The rows are grouped in 4 ways, from coarse to fine. Each group lies inside one group of the grouping before and may be the whole of it. The rows also spread widely along 11 directions, which tell nothing about the answers.
In the rows, 128 means zero.
Some rows, each with its group in each grouping after it:
[103 138  79 143 126 193 156 128 114 125 169 153 203  69 189 127 110 180
 176  92 170 112 114 112 121  95  69  96 138 132 163  90]	z_395 z_610 bago z_737
[138 149  96 128 149 111 141 118 133 149 118 169 104 158 155  84 126 130
  76  94 175 134 132 120 124  70 154  87 207 124 112  67]	z_395 z_480 varid z_530
[114  84 108 167  77 138 100 128  97 190  69 168 112 171 156 123 104 161
 145  86 109 193  49 165 136 145 105 163 142 126 123 125]	z_395 z_610 bago z_709
[169  73 129 104 122  80 121 147 156 145  73 121 111 160 163 117 111 126
  86 149 101 134 118 101 144 122 149 131 175 122  73 114]	z_386 z_402 Fav z_750
[163 114 117 109 156 108 108 143 113 174  72 164  91 147 140 136 112 119
  86 119 132 177 107 102 134 104 173 137 171 101  95 139]	z_386 z_402 nugo z_969
[131  84  80 108 104 117 144 138  83 162 144 186 126  55 166 141 112 186
 126 111  91 133 117  80 149 100  76 143 155 100 110 108]	z_386 z_277 Nisig z_607
[129 155  77 108 155 161 147 112 130 147  52 156 122 129 230 177 141 145
 166 107 128 161 111  87 107  64 151 110 170 120 181 118]	z_395 z_480 koz z_723
[107 148  92 112  82 136 167 113 110 148 115 168  91 101 188 186 160 144
 122 141 118 131 121 120  94  64 139 112 143 109 171 121]	z_386 z_402 Fav z_683
[132  79 124  87 149 135 131 121 178  67 103 104 201 136 214 166 137 145
 174 102 152 129 109 136  99 156 129  70 151 101 110 121]	z_395 z_480 nefa z_153
[135 152 135 136  72 138 152 142 158 131 123 121  88 143 145 113 137 122
  68 159  99  90 148 138 128  96 166 157 152 178  89 114]	z_386 z_277 Kog z_239
[136 112 105 117 158 150 107 132 113 150  84 143 151 128 158 151 129 147
 140 119 176 157 113  88 135 142 136  85 169 119 138 148]	z_386 z_277 Nisig z_607
[120 130 119 140 116  95 131 125 163 110 117  93 142 203 152 151 154  78
 110 161 179 116 120 174  80 127 179  51 154 128 155  92]	z_386 z_277 Kog z_239
[102 119 153 156 122 121  99 127 136 137 104 125  99 193 109 146 160  99
 122 108 171 165  86 204 107 179 214 126 149 134  99 153]	z_386 z_277 Kog z_239
[106  87 116 123 106  71 140 125 141 105 168 133 120 155 141 119 141 118
  76 133 170 109 122 174  96 125 132  67 170 100  99  68]	z_395 z_610 bago z_709
[114 143 121 102 167 116 151 131 133 124 161 165  93  82 137 130 158 138
 102 102 166 113 141 121 127  97 190 127 175 119  81 118]	z_386 z_402 Fav z_683
[154  76 135 118  69 148 118 134 124 130  80 151 140 157 170 108 100 151
  76 105 124 160 105 128 131 141  85 104 165 113  81 129]	z_395 z_610 bago z_709
[162 145 137 138 119 131 116 160 139 116 126  98 185 167 143 149 102  77
 120 144 152 133 119 160  88 112 157 107 117 111 128 103]	z_386 z_402 Fav z_683
[116 145  98  99 111 127 152 112 114 134  99 158 102 125 191 203 166 117
 126 141 143 150 118 125  78  77 163  82 150  90 179 130]	z_386 z_402 Fav z_683
[138 104 163 124 112 122 106 150 135 130  98 138  90 154 121 138 134 115
  95 102 100 164 102 168 129 160 200 181 146 128  42 159]	z_386 z_277 Kog z_239
[107 107 153 147 136 163  90 147 162 122  90  66 158 151 135 155 143 141
 191 158 151 122 102 156 134 207 175 149 117 186 110 174]	z_386 z_277 Nisig z_607
[133 106 149 122 191  93  86 153 150 113 108  92 155 168 121 163 138  85
 153 130 185 155  96 170 104 174 222 109 140 106  94 137]	z_386 z_402 Fav z_683
[135 134 123 108 174 113 116 157 113 136 145 147  96  91 124 135 117 133
 102 123 117 128 134 117 131  99 181 176 150 109  61 106]	z_395 z_480 koz z_723
[117 137 124 148 122 199 105 146 105 180  88 143 101 113 130 110 110 175
 120 133 138 146 107  93 165 131 134 174 147 176  99 157]	z_395 z_610 bago z_737
[127 190  89 156 130 128 156 145 155 134 151 101 149 136 164 137 129 105
 139 167 140  78 143 137  99  62 166 124 137 172 173  61]	z_386 z_277 Nisig z_607
[171 177 100 132 152 187 111 144  89 169  98 163 162 136 146 107  81 129
  92 106 181 160 128  76 129  66 118  94 167 115 140 103]	z_395 z_480 varid z_530

New rows, each followed by its group in each grouping:
[144  65 130 119 139 121  99 127 140 109  84 110 189 182 166 136 112 127
 130 118 179 152 103 139 117 171 112  55 160  91 112 119]	z_395 z_480 koz z_723
[118  96 129 117 127  93 124 146 165 103 118  90 133 135 169 174 148 120
 168 148  97 120 110 167 105 153 184 154 128 138  98 126]	z_386 z_277 Nisig z_607
[168  62 124 148 119  99  79 147 116 163  81 117 176 206 127  90  67 122
  88 138 160 156  99 125 144 155  84  86 161 103  99  90]	z_395 z_480 koz z_723
[148 127 119 144 100 164 114 148 115 176 109 142 131 124 133  79  81 171
  99 137 114 121 125  91 166 107  94 163 152 163  86 108]	z_395 z_480 varid z_530
[138  65 119 125  84 124 111 124 103 183  55 171 111 147 161 132 116 166
 122 103 109 183  78 114 152 147 104 141 161 109 103 154]	z_386 z_402 Fav z_683
[131  68 133 115 118  63 133 140 158 118 127 128 124 138 157 135 132 129
 136 111  99 133  97 169 124 146 163 157 148 110  61 106]	z_386 z_402 Fav z_683
[ 78 152 114 157 146 177 112 116 116 165 103 139 103 128 137 146 152 165
 166 125 176 138  99 141 132 136 165 144 141 159 143 144]	z_395 z_480 koz z_723
[168 158 105 121 165 144  94 159 106 167  68 124 138 154 162 165  91 108
 143 138 112 179 100 102 108  79 173 151 134 113 140 113]	z_395 z_480 varid z_530
[184  63 154 119 119 110  67 178 106 148  95 121 155 150 115 115  56 126
  99 124  81 177  96 130 144 162 119 180 128  94  27 125]	z_395 z_480 varid z_530
[166 141 108 127 100 179 104 142 101 147  83 123 192 161 170 152  83 123
 115 155 151 156 118 100 100  97  85  72 131 102 168 112]	z_395 z_480 varid z_530
[117 114  91 170 104  91 122 136 102 196 137 152 102 153 105  90 110 138
  82 152 152 118 110 118 151 108 115 114 168 142 130  79]	z_386 z_277 Kog z_239
[148  84 107 165 112 113 102 136 135 200  57 128 123 191 131  73  98 150
 103 146 139 137  97  88 181 146 109 120 185 172 114 111]	z_386 z_277 Kog z_239
[146 147 113 126 161 144 115 158 120 107 154 112 185 137 143 144 100  91
 107 139 190 132 131 131  85 102 144  67 141  97 134  87]	z_395 z_610 bago z_737
[134  61 114  95  94 122 122 123 122 113 121 124 171 123 166 140 116 163
 103 162 153 117 132  97 121 145  61  45 158  93 115 111]	z_395 z_480 varid z_530
[103 114  97 116 164 138 138 134 121 106 175 146 165  82 160 145 133 150
 146 102 187 123 119 125 108 120 127  81 154  99 122  97]	z_395 z_610 bago z_737
[112 113 104 152 153  86 109 118 128 155 112 148 121 192 133 114 127 116
 131  91 181 165  83 177 109 126 169  95 175 106 122  79]	z_395 z_480 varid z_530
[106  94  98 120 106 137 154 105 153 138 115 131 154 112 183 116 147 186
 138 151 177  83 132  82 153 129  80  60 177 156 149 115]	z_386 z_402 Fav z_683
[113 105 125 116 123 138 121 137  93 160 137 169 100  75 119 138 131 169
 112 121 141 136 116 105 151 133 134 151 148 117  83 152]	z_386 z_402 Fav z_683
[153 127 121 103 190 116 107 151 130 109 102 118 158 150 168 168 115  95
 142 104 147 165 110 138  91 113 187 111 148  77 109 107]	z_395 z_480 koz z_723
[101  98  85 125 152 116 138 113 134 148 108 158 111 134 175 116 141 159
 128 106 176 139 105 110 136 115 134  83 193 127 133  96]	z_395 z_610 bago z_737
[163  78 106 132 113 116  85 151 115 148  51 106 176 205 177 161  81  99
 131 148 127 194  74 134  97 136 112  88 135  89 152 106]	z_395 z_610 bago z_737
[103 125 100 147 127 145 113 111 146 187  36 127  88 174 176 131 143 168
 171 144 131 149  86 114 148 124 156 147 165 181 153 131]	z_395 z_480 varid z_530
[131  72 122 112 108 111 120 126 107 128 139 153 161 128 138 150 122 134
 103 126 170 146 110 140 107 148 101  65 145  68 111 130]	z_386 z_402 nugo z_969
[132 139 121 137  86 176 139 108 146 143  70 154 115 169 182 111 128 157
 105  95 139 142 107 137 125 107 125 118 170 151 121 121]	z_395 z_480 nefa z_153
[177 134 115 112 156 171 101 139 112 154  42 146 147 164 178 138  96 127
 105 109 152 180 114  79 128 101 135 100 171 105 127 136]	z_395 z_480 koz z_723
[149  86 116  93  92 140 111 144 128 137  57 112 127 141 189 161 111 145
 104 185 104 141 117  80 122 126 102 104 148 122 127 137]	z_395 z_610 bago z_709
[168 129 132  93 123 137 125 151 158  84 104 100 177 149 193 168 105 103
 123 134 103 133 125 139  81 104 148 119 128  97 104 103]	z_395 z_480 nefa z_153
[147 133 131 141 143 166  99 157 164 135  52  66 171 169 182 150  99 127
 186 160 101 131 103 122 130 133 157 171 120 173 126 128]	z_395 z_480 koz z_723
[157  62 148 114  60 161 108 140 111 130  82 159 146 144 163 114  91 160
  83  91 110 173  96 134 135 159  74 128 149 102  60 149]	z_395 z_610 bago z_709
[125 113  85 115 119 111 180 129 165 119 135 151 118 101 214 101 126 162
 127  96  87 100 127 117 134  67 127 150 177 150  97  62]	z_395 z_610 bago z_737
[ 99 166  92 175 153 188  84 141  84 204 103 122 132 143 102 119 108 148
 125 187 228 128 109  77 142 119 119  83 146 169 194 125]	z_395 z_610 bago z_709
[149 137 118 115 136 131 157 127 177  96 104 126 165 152 211 159 135 105
 158  86 121 141 108 167  87  94 179 125 144 119 124 111]	z_386 z_402 nugo z_969
[100 109 122 184  82 140  98 133  78 201 127 172 102 140  90 108 116 160
 119 105 143 161  78 167 151 163 123 170 137 145 103 137]	z_386 z_277 Nisig z_607
[123 127  84  87 192  83 131 133 119 137 137 146  97  97 157 156 142 136
 117 146 153 123 136  82 116  76 171  96 182  94 122  86]	z_395 z_480 varid z_530
[117  90 108 138 130 101  85 150  69 188 109 171  86 136 117 146 102 136
 117 113 119 195  68 147 126 133 147 165 140  87 100 120]	z_395 z_610 bago z_709
[155  60 137 130 105  64 132 146 176 125 109 115 140 170 162  93 108 124
 109 113  95 121 103 163 138 142 142 149 161 131  52  87]	z_386 z_402 Fav z_750
[159 137 143 138 117  95 116 150 138 134 123 117 128 188 116 119 112  73
  63 144 163 138 124 166 100 109 177 103 150 112 100  95]	z_386 z_402 Fav z_683
[148 103 145 122 112 196  94 143 121 112  79 111 192 157 163 152 102 128
 124 127 171 171 103 129 108 167 113  80 130 113 117 163]	z_395 z_610 bago z_737
[104  75  89 109 167  59 133 126 132 138 160 155 106 101 138 118 133 164
 121 121 147 110 113 116 140 121 135 111 182 102  85  72]	z_395 z_480 nefa z_153
[129 168 100 143  92 173 152 114 149 159  63 123 136 160 196 140 140 136
 133 159 153 116 121 100 120  79 128  92 154 172 193 120]	z_386 z_402 Fav z_683
[109 175  77 143 185 101 134 133 118 157 164 130 134 128 130 160 135  96
 133 168 204 108 129 125  90  65 179  75 146 115 192  75]	z_386 z_402 nugo z_969
[141 129 151 122  80 194 119 132 114 107 123 132 160 139 140 128 114 137
  69 133 174 125 144 136 110 135  98  78 140 113 100 138]	z_395 z_480 koz z_723
[139 154  87 136 122 177 123 138  84 179 116 152 161 105 150 155  99 146
 126 161 164 132 123  73 120  78  93  94 130 119 185 127]	z_386 z_402 nugo z_969
[149 152  96 105 184 122 123 155 107 138 129 141 130 106 162 162 108 116
 127 124 124 141 128 101 105  67 168 139 146  89 120  91]	z_395 z_480 koz z_723
[144  57 117 105  64  94 120 125 127 131  75 134 133 170 193 163 112 135
 123 133  75 167  90 153 101 130 101 115 141  83 109 108]	z_395 z_480 varid z_530
[131  72 133 115  61  79 127 135 115 139 133 140 107 137 129 141 128 126
  68 167 119 125 119 148 115 132 113 107 142  93  93 114]	z_386 z_402 Fav z_683
